The rows come from 5 hidden closed curves, with some noise, and rows from the same curve form a group. Each curve winds through 8 dimensions. The rows are also pushed far along 4 directions, which tell nothing about the answers.
Some rows, each with its group after it:
[-30 -13  -6 -14  -5 -11 -18 -16  11  -2  10   3 -21  11   8  14  -1 -14
 -14   0 -12] => (1)
[-11   1 -21 -13   2   1   3   4   3   5 -11  37  -2 -12  14  23 -10  -1
   4   0   9] => (3)
[ 30  23  -1 -12  15  22  23  22  -9  18  16 -12   1 -12 -11 -24   1  16
  10   3  11] => (4)
[-25  -6   7  -8   4   9   6  17   2  -3   4  33  33  11  27  32 -12  29
  14   2  -9] => (4)
[-1 -6 10 -4 -5  7  8 12  9  1 -3 25 11 -4  4 13 10 15 14 -7  0] => (3)
[ 19  -8   7   9  -1   0   4  16   5   1  17 -14   2  12 -29 -16   5  14
   3   4 -12] => (1)
[ 23  13  -7   3  12   0  11  -2 -12   6   5 -18  -2 -16 -11 -10   5  14
  -3  -7  30] => (0)
[ -2  11  -9 -29   7  27  22  20  -3  13 -16  18  12 -18  16  -5 -24   2
  13   0  -3] => (4)
[-18  -6   1   4   0  -8  11  -3  16  -3  25  12   0  -4   4  10  10  20
  -1   0  -7] => (2)
[-16  16 -18  11   1 -25  -7 -15  12   5  26  17  -2   8  20  28  -3  25
  -5  -6  -3] => (1)
[ 21  18 -19 -27 -14  26   4   7  -1   1 -12  -9 -14 -23  -1 -18  13 -20
   7 -14  11] => (1)
[  9   1   0 -16 -10  21 -10   0 -12  -9 -39 -27 -21  -9  -8 -37   9 -60
  -4   4 -18] => (1)
[ 25 -14  15  10  -3  16  11  21  -6 -10 -25 -24  -6  -8 -27 -34  27 -21
  11   6 -14] => (3)
[ -5 -15  10  32  16 -27  -7   1  -5 -10   6   7   0  14 -24   8  13   4
  -6  17  -9] => (1)
[-26  -6  -8   0  -9 -25 -21 -33  11   1  -2  19 -15  12  17  27 -19 -13
 -18  -8   5] => (3)
[ 12  32   6  18  17 -10   8   3 -10   7  24  13  10   1  -2   6  -1  26
   3   1  17] => (1)
[ 26  24 -15 -19 -15  19   7  11   4  16  -8  -2  -1 -24  10  -8  -2  -7
  11  -8   2] => (4)
[  7   5   3 -20   2   8 -12 -29 -16   2 -35 -29 -33 -10  -6 -30  -4 -58
 -24  -3  17] => (0)
[ 27  12 -16 -35  -3  35   4  40  -6  12   9  -6  -5 -21   6   0  -3  -3
  22  -4  20] => (3)
[ -5 -10   4  18 -16   4  12  10   9  -9 -28  29  29   2   6  -1 -13  -1
  15   4 -27] => (2)
[-19   0  -9 -26   6 -10 -12 -28  -1   9 -13  10 -32  -5  31  26 -19 -26
 -23 -16  30] => (2)
[-29  -7  20  30  14 -17  10   0   0  -9   7  17  35  15   8  10  -8  29
   2  15 -30] => (0)
[-19  10  -3 -29   1  20   8  -1  -2   4 -24  19  12  -9  20  -4 -30 -15
   0  -1 -11] => (1)
[  4 -12  35  27  14   0  -1  16 -15 -18   8 -38   1  13 -31 -35  23 -11
   1  19 -25] => (1)
[  2  11  20  15  19 -24  -8 -18  -6  11  28 -10   9  15  -3  11   2  25
 -14   8   6] => (1)
[ 17   2  16  19   5   0   1   5  -4  -9  15 -29 -10  -3 -40 -39  42 -11
  -2  16 -18] => (4)
[ 25 -15 -23  -6 -15  23  19  16   4   1 -29 -25  -2 -17 -10 -29  -2 -11
   9  -1 -10] => (2)
[-15  19 -14 -23  14 -10  -3 -22   0  19  24  21 -15  -3  24  31 -18  13
 -16  -9  38] => (0)
[ -9  -6  -5 -11 -15   7  -5 -13   4  -4 -35 -23  -5   0  14 -19 -14 -31
 -10  -5 -30] => (1)
[ -1   1  -7  -8 -13  11 -14   2  -2  -8 -18  15  15   5  19  17   3 -12
   4   1 -10] => (4)
[-18   6  -4 -12  16 -16 -19 -18  -7   2  24   3 -21  11   5  24   9   4
 -17  -3  22] => (2)
[ 13  15 -21 -35  11  13 -10   3 -14  12  -1 -11 -20  -7   8  11   6  -6
  -5  -8  29] => (2)
[-51 -21   8  23  16 -39  -1 -45   6 -10  10  18  -6  15   1  15 -17   6
 -31   4   8] => (2)
[-35 -36   9   6  -1  -4   2   4   6 -14 -12   8  15   6  11  15 -11   3
   2   4 -15] => (0)
[  3  25  18  17   9  -5   0  11  -4  -9  48 -15 -10  10 -16 -16  17  16
   7  -4   6] => (0)
[ 34  -6 -13 -15  -1  26  10  45  -5  12   1 -16   7 -10   5   3   4  14
  24   2   4] => (0)
[ 15   9  12  16  -1   9   8  41   3  -6  32   6  13  -4 -15  -4  31  23
  28  12 -19] => (4)
[ -7 -10  -2  25  -3 -11  -5   6  -5 -21 -10  -7  12  -8 -24 -16   4 -12
   2  16 -28] => (3)
[ 18   0   3 -11  11   8   0   3  -8  14   3 -13   8  -4  -3   0  16   7
  -3  15   2] => (0)
[ 17  18  23  19   9   5   8  26 -11   1  12   6  17   6  -3  -7  -8  12
  17   5   2] => (3)
[  9   9   6   8  20  -9  -8 -11 -15   1  32 -19 -27  17 -29 -18  22  -9
 -19  14  18] => (4)
[-25 -12  -4 -30   0   9  12 -23   8   6 -17   1  -4 -17  10  -5 -14  -7
 -14  -9   7] => (3)
[  7  11   2 -14  13   1  -8 -28 -17   3   4 -19 -19 -14  -7 -12  14 -24
 -24   4  34] => (4)
[  3  11  -9  -5  -6 -19 -17 -27  11  10  26  19  -6   8   0  29  18  19
 -11 -11  21] => (2)
[-18 -21  13  35   9 -20   7  -8  -5 -20 -18 -16   0   9  -2  -9 -11  -7
 -10   1 -12] => (1)
[45 20 14 -2 -8 24  2 42 -2 17 25  2 29  8 -3  1 10 31 33  7 -4] => (0)
[ 15  -7   9  21   2 -21  -6 -25   1   5   5 -29  -2  16 -11  -8   4   8
 -16   2   1] => (0)
[ -9 -15   6  13   4 -22 -16 -12   2  -5  28   1  -1  21   6  34  15  23
 -10  -2  16] => (4)
[ -9 -13   3   2 -12  17  15  29   9  -4 -23   5  14  10  25  -2 -27  -3
  20  -3 -33] => (3)
[-30 -21  -4   8  12 -34  -4 -22  11   2  19  14   1  12   4  33 -13  28
 -18   0   4] => (1)
[ 45  11 -14  -9  -3  27  25  32  -2  16 -11 -13  13 -17   6  -6   2  22
  22  -8   8] => (3)
[-18   2  -1 -13  16 -10  -5 -24  -4   7  19 -15 -13  10  11  10 -10  12
 -22  -8  20] => (2)
[ -8 -25   2 -11   5   1  -5 -18  -7  -4 -15 -30 -28   1  -5 -15  -9 -31
 -21  -3  21] => (2)
[ -9  10 -11 -21   0  -6 -16 -19   4  15  28  26  -5  16  12  34 -14  19
  -9 -11  38] => (2)
[ 20  29  -5 -35 -11  26   2  -5  -3  10  -2  -4   4 -22   3 -13  -4   1
   6 -21  27] => (0)
[  7  -8  10  11  -9   6   8  -5   2  -7 -30 -23   1   1 -13 -35   3 -21
  -3   2 -27] => (3)
[ 15  -6  14  19  -2  -4  -5  14   3  -6  35 -31  -4  19 -10  -5  21  17
   6   3  -8] => (3)
[  8  -8 -11 -17   7  23  22  20  -4   6 -14 -24 -12 -18  -4 -28  -9 -11
   4   3  -5] => (4)
[-20  -4   1 -23  -5   8 -20 -20  -8  -6 -34 -11 -15  15  12 -11 -21 -45
 -17  -5  -9] => (2)
[  2  -6 -11   4   1   1   6  37   9   9  21  32  28   6  23  46  -4  48
  27   5  -7] => (0)
[ 40  20 -24  -7  -2  30   5  41 -10   2  16  -7   7 -13  -9 -10  25   7
  22  11  -2] => (4)
[-29 -15  -7  13  -3   4   4  11  -4 -26 -52  26  16 -10   0  -7   1 -28
   8  13 -44] => (0)
[ 40  13  -9  10  -1  -1   6  12  -2   5   7  -8  -8  -2 -23 -10   8  10
   6  -8  16] => (1)
[  2   5   1  31  12  -5  18  22  -6 -10   3  13  28  -6  -8   1   0  32
  17   6  -5] => (0)
[ 12  -3  -5  20 -11   7  21  26  14  -2  11   2  24   4  -5  -9   0  31
  22   4 -27] => (2)
[ 10  14   0   6  -3  17  16  41   7   9  15  31  12  18  25  16  -1  27
  30   1 -17] => (3)
[-10   6  15  27  -5 -14  -7   5   4 -10  34  11  23  29  16  22   1  29
   8   5 -15] => (4)
[ 25   9  16   1  16   7  17   9  -7  15  21 -25 -15   4  -3 -14   0  14
   0  -6  29] => (3)
[ 12   8 -15  -2  10  15  27  33  -4   7 -10  18  14 -27   1   0  -2  17
  21   7   1] => (4)
[ 15   0   5 -17 -14  30   6   9  -1   0 -16  -8  18  -3  -6 -27  -3  -9
  10   0  -8] => (2)

New rows, each followed by its group:
[-36 -35  -2   4   8 -14   0   1   5  -8 -18   8   3   9   8  14 -25  -6
  -8  10 -24] => (1)
[  3  -3 -11  -7  -4   2  13   0  10  10  -7  11  14  -5  23  21  -8  27
   6 -11   5] => (3)
[ 10  -1   8  -5   9  -5  -1 -27  -8  13 -10 -26   0   1   4  -7  -5  -3
 -20   0  13] => (0)
[ 18  10 -16 -12   6  11   6  26  -8  12  -9  -5   1  -8  28  17 -14   9
  12  -7   9] => (0)
[ 19   6  15   2   2  -2  -1   2   1   6  20   3   1   0 -10  11  27  20
   6  -5  22] => (3)
[-17  14   1 -24  -2  -9   0 -26  16  24  29  14 -11  11  32  26 -35  22
 -13 -22  28] => (3)
[ 18  29   4   6   2   0   4  -9  -4   2  23 -15   0  -4 -20 -24  15  13
  -2  -4   8] => (0)
[-10   7 -17 -22   1   4   1  16   1   8 -17  42  -1 -11  42  46 -22   1
  11 -12  14] => (2)
[ 46  22   6   6   5  24   8  45 -13  10  10 -22  11   4  -8 -22  16   9
  25  16 -23] => (0)
[ 10  20 -33 -13  -6  10   6  10   2  10  -8   3  -3 -13  22   7 -12   3
   8  -9   0] => (1)
[ 26  17   2   4  19   6   3  36 -14  16  24   6   2   4   5  16   6  18
  17  11  12] => (0)
[-27   0   1  -9  15  -5  -2 -10  -9  -8  -5   4 -13  -9  12  10   1 -13
 -12  -3  11] => (0)
[ 24  -2   2  17  -4  -7 -14  -2  -9 -12   4 -39  -2  -6 -32 -25  26 -14
  -6  10  -7] => (3)
[-19   6 -19 -49   3  11  -1 -22   5  22   1  19   2 -17  25  21 -13   5
 -13  -3  19] => (0)
[-28 -15   4  33  15 -40  -2 -40  -2 -15   3 -14 -12   8 -12  -2   3   2
 -29   2   2] => (0)
[  2 -15  12   4   9  15  22  14  -8  -2 -25 -21 -10   1   3 -27 -14 -19
   1   1  -5] => (3)
[ 24   1   9   4  -3  19   6  40  -9   2  -6 -12  11   4  12   0 -11   5
  24  -3  -2] => (0)
[-10 -19   3  14  17 -25   6 -31   0  -3   1 -32 -30 -13 -20 -16  12 -12
 -29   4  15] => (4)
[-14   1  19  21  -5 -29  -7 -30  16   0  24  11  11  21   1  18  10  28
 -10  -6  -6] => (3)
[ -1   6 -13 -19  -2   6  -3  -3   1  -1  13   0 -16 -16  -4   3   4   0
  -1 -15  31] => (0)
[ 17   8 -10  22   5   0   9  21  -7   0   0 -11  12   4   7  -4 -15  12
  11   8 -12] => (3)
[-28   7  -2   0   0 -12  -3 -31   5  -6  -5   5  -1   0   4  -6  -6  -6
 -16  -3 -12] => (0)
[ -7  11  -6 -23  -5  26  -6  19 -11   0 -37  19  12   6  25   4 -28 -21
  15  -3 -14] => (2)
[ 11  24  -3  19  12  -2   8  11 -15  -4   9 -12  -8  -5   7  -6   3   3
   6  -1  11] => (1)
[ -3  -6 -14 -14  13  -8  -9 -29 -10   9   5 -25 -35   0  12   6  -5 -20
 -30  -2  36] => (3)
[  6   5  -5 -14 -10   1 -13 -35  -1  -6  -7 -37 -38  -9 -16 -31  24 -39
 -24 -11  10] => (1)
[-42 -20  -4  16  14 -31 -19 -25  -4 -20  -6   0 -12  21  -3  15   7  -8
 -22   7 -15] => (2)
[ 25  20  -2  -9 -12   2  -2 -11   6  13  15 -18 -13 -18   1  -8  12  -1
  -3 -11  13] => (4)
[ 44  28  20   9   9  21   2  50 -19   3  28 -18  16   0  -8 -10  27  18
  31  11  -3] => (1)
[ 20  14 -10  29  -4  -4  10  35   3  -5   6  30  15   4  -5  13   0  26
  28  -3  -6] => (1)
[-29  -3 -21  -1  -1  -8  10  -4  10  -3  -6  26   2  -1  23  18 -30   9
  -2 -10  -3] => (1)
[ 17  -7  -5  25  11   1   5  30 -13  -6   2 -12  -6   7  -5  -3   7  -3
  10  14  -3] => (3)
[ 20  17  -9  -7   4  20  15  23  -2   8  20  -1  15 -12 -18 -19  12  21
  15  12  -6] => (0)
[-35 -20  -8  16   4 -24  -5 -17   6 -14  -5  22  -8   3  -6  13   5 -10
 -14  10 -14] => (3)
[  1  22   8  18  21   0   9  35 -13  -6  27  24  17  -1   5  19  16  32
  22   8   2] => (0)
[-18  -3   5  24  -5 -10 -11  -6   4 -17  11  -2   6  29  -1  -6   4  -5
  -5  14 -35] => (4)
[  5  11   4  13   5  -7   9   4   8   1  49  -9  16   4 -12   0  17  51
   6  -2   1] => (0)
[ -1  13   3  40  12  -5  12  25 -14 -18   2  -9   1   2   1 -14   6   0
  14   9 -17] => (1)
[ -1  12   8  32  10  -7   4  22  -6  -9  30  -4   4  16 -12 -16  -5   6
   8  19 -22] => (3)
[ 20   1  -6 -13   5   2   9  -4  -2  14   7 -26 -20 -29   1  -2   5   1
  -6 -11  34] => (4)
[-15  12 -11  -2   9  -9   2 -12  -2  -2  10  21   1 -13   7  20  10  13
  -5  -4  17] => (1)
[  3   4 -16 -18 -10  -4 -15 -19   3  11 -12   3 -20  -3  17  14 -22 -21
 -11 -13  20] => (3)
[  5   5   0 -26  -8   0 -13  -9  11  16  36  -6  -7   7  25  32   0  23
  -3 -19  30] => (3)
[ -2   6 -19 -14  -7  24  11  38   0  -9  -8  30  12 -21   9  10  -7   7
  29  -7   3] => (0)
[  5  -1  -6   2   1  11  10   2  -8  -8 -18 -22 -14 -11 -17 -38 -13 -26
  -2  -1   6] => (0)
[ 13 -18   2  26   3  -1   9  15  -5  -7 -22 -31  -6  12 -12 -26  -7 -10
   2   7 -22] => (4)
[-13   0 -18 -18 -10  -4   1   0  24  16  26  32  -5   7  28  41  -8  32
   6 -16  10] => (3)
[-31  -8  -8 -29  10  -7 -17 -43  -5   3  -5   2 -33   8   6   5 -10 -35
 -36   0  23] => (4)
[ 34  15 -30 -47 -16  31  -4   7  -2  19 -27   7  -7 -24  13   8   1 -16
   8 -15  26] => (2)
[ -3  23   8  -5   9  -7 -15  -6  -9   7  14  20   6  20  13  24  -8  13
  -1  -6  17] => (2)
[ 32  15   2  24   3  -6   7   1  -4   2  12 -34 -22  -7 -36 -43  24 -14
  -4  10  -7] => (4)
[ 12   2  -5  -2   0  13  -2  15 -15  -5 -38  11   5  -5   0  -2  -1 -22
  10   4  -2] => (2)
[  9 -20   4  19  -2   1   8  17   2 -13 -16 -15   2   8 -35 -32   0 -10
   3  10 -31] => (1)
[-12   7  19  45   5 -14   5  15   0 -17   9   0   0  25 -11 -22   1  -6
   6  16 -46] => (2)
[-28  -9  -9 -30   5   0  -7 -23   1  10 -23  37   5  13  26  34 -22   0
 -15  -8  12] => (4)
[ -4   1  15  17  12   9  17  14 -10  -9 -14 -11   3  -1 -21 -43   2 -20
   4  20 -31] => (4)
[-13 -13   7  -8  -6  20   7   1  -5 -12 -36 -26   9  -6   3 -35 -15 -31
  -2   7 -32] => (3)
[-18  -1  21  25   7 -28   1 -44   7  -4  15 -15  -9  15 -20 -21   7   2
 -28   2  -8] => (3)
[ 13  -4 -12   2  -4  20  15  27   2  -6   3  -1  18  -8 -20 -19  19  15
  17  13 -19] => (2)
[  7  22  13  -9   5 -15 -11 -18   6  23  39   6  -3  19  15  26 -19  27
 -10 -15  30] => (1)
[-12 -29   4  11   6 -20 -13 -22  -1  -9   6 -20 -16  17  -2  14  12  -1
 -21  -1  10] => (4)
[ -3  -7   8 -28 -13   8  -9 -41   4   5  -9 -23  -8   2  -5 -20  -3 -21
 -24 -10  15] => (2)
[-15   8   8  13  10 -19  -4  13   9   1  61  29   6  10  -1  32   3  41
   9   1  14] => (3)
[-15  -7   5  45  13 -19  14   9  -2 -13 -10  24  10  14  -2   2  -7   6
   5  16 -24] => (3)
[ 25  22 -11 -14   3  21  -2  23 -16   7  10 -18  -7  -6   2 -16 -10 -15
   7   7   8] => (3)
[ 12  -3 -24 -34 -10  29  -1   2  -3   4 -15 -24  -5 -12  10 -11   3 -17
  -3  -2   0] => (4)
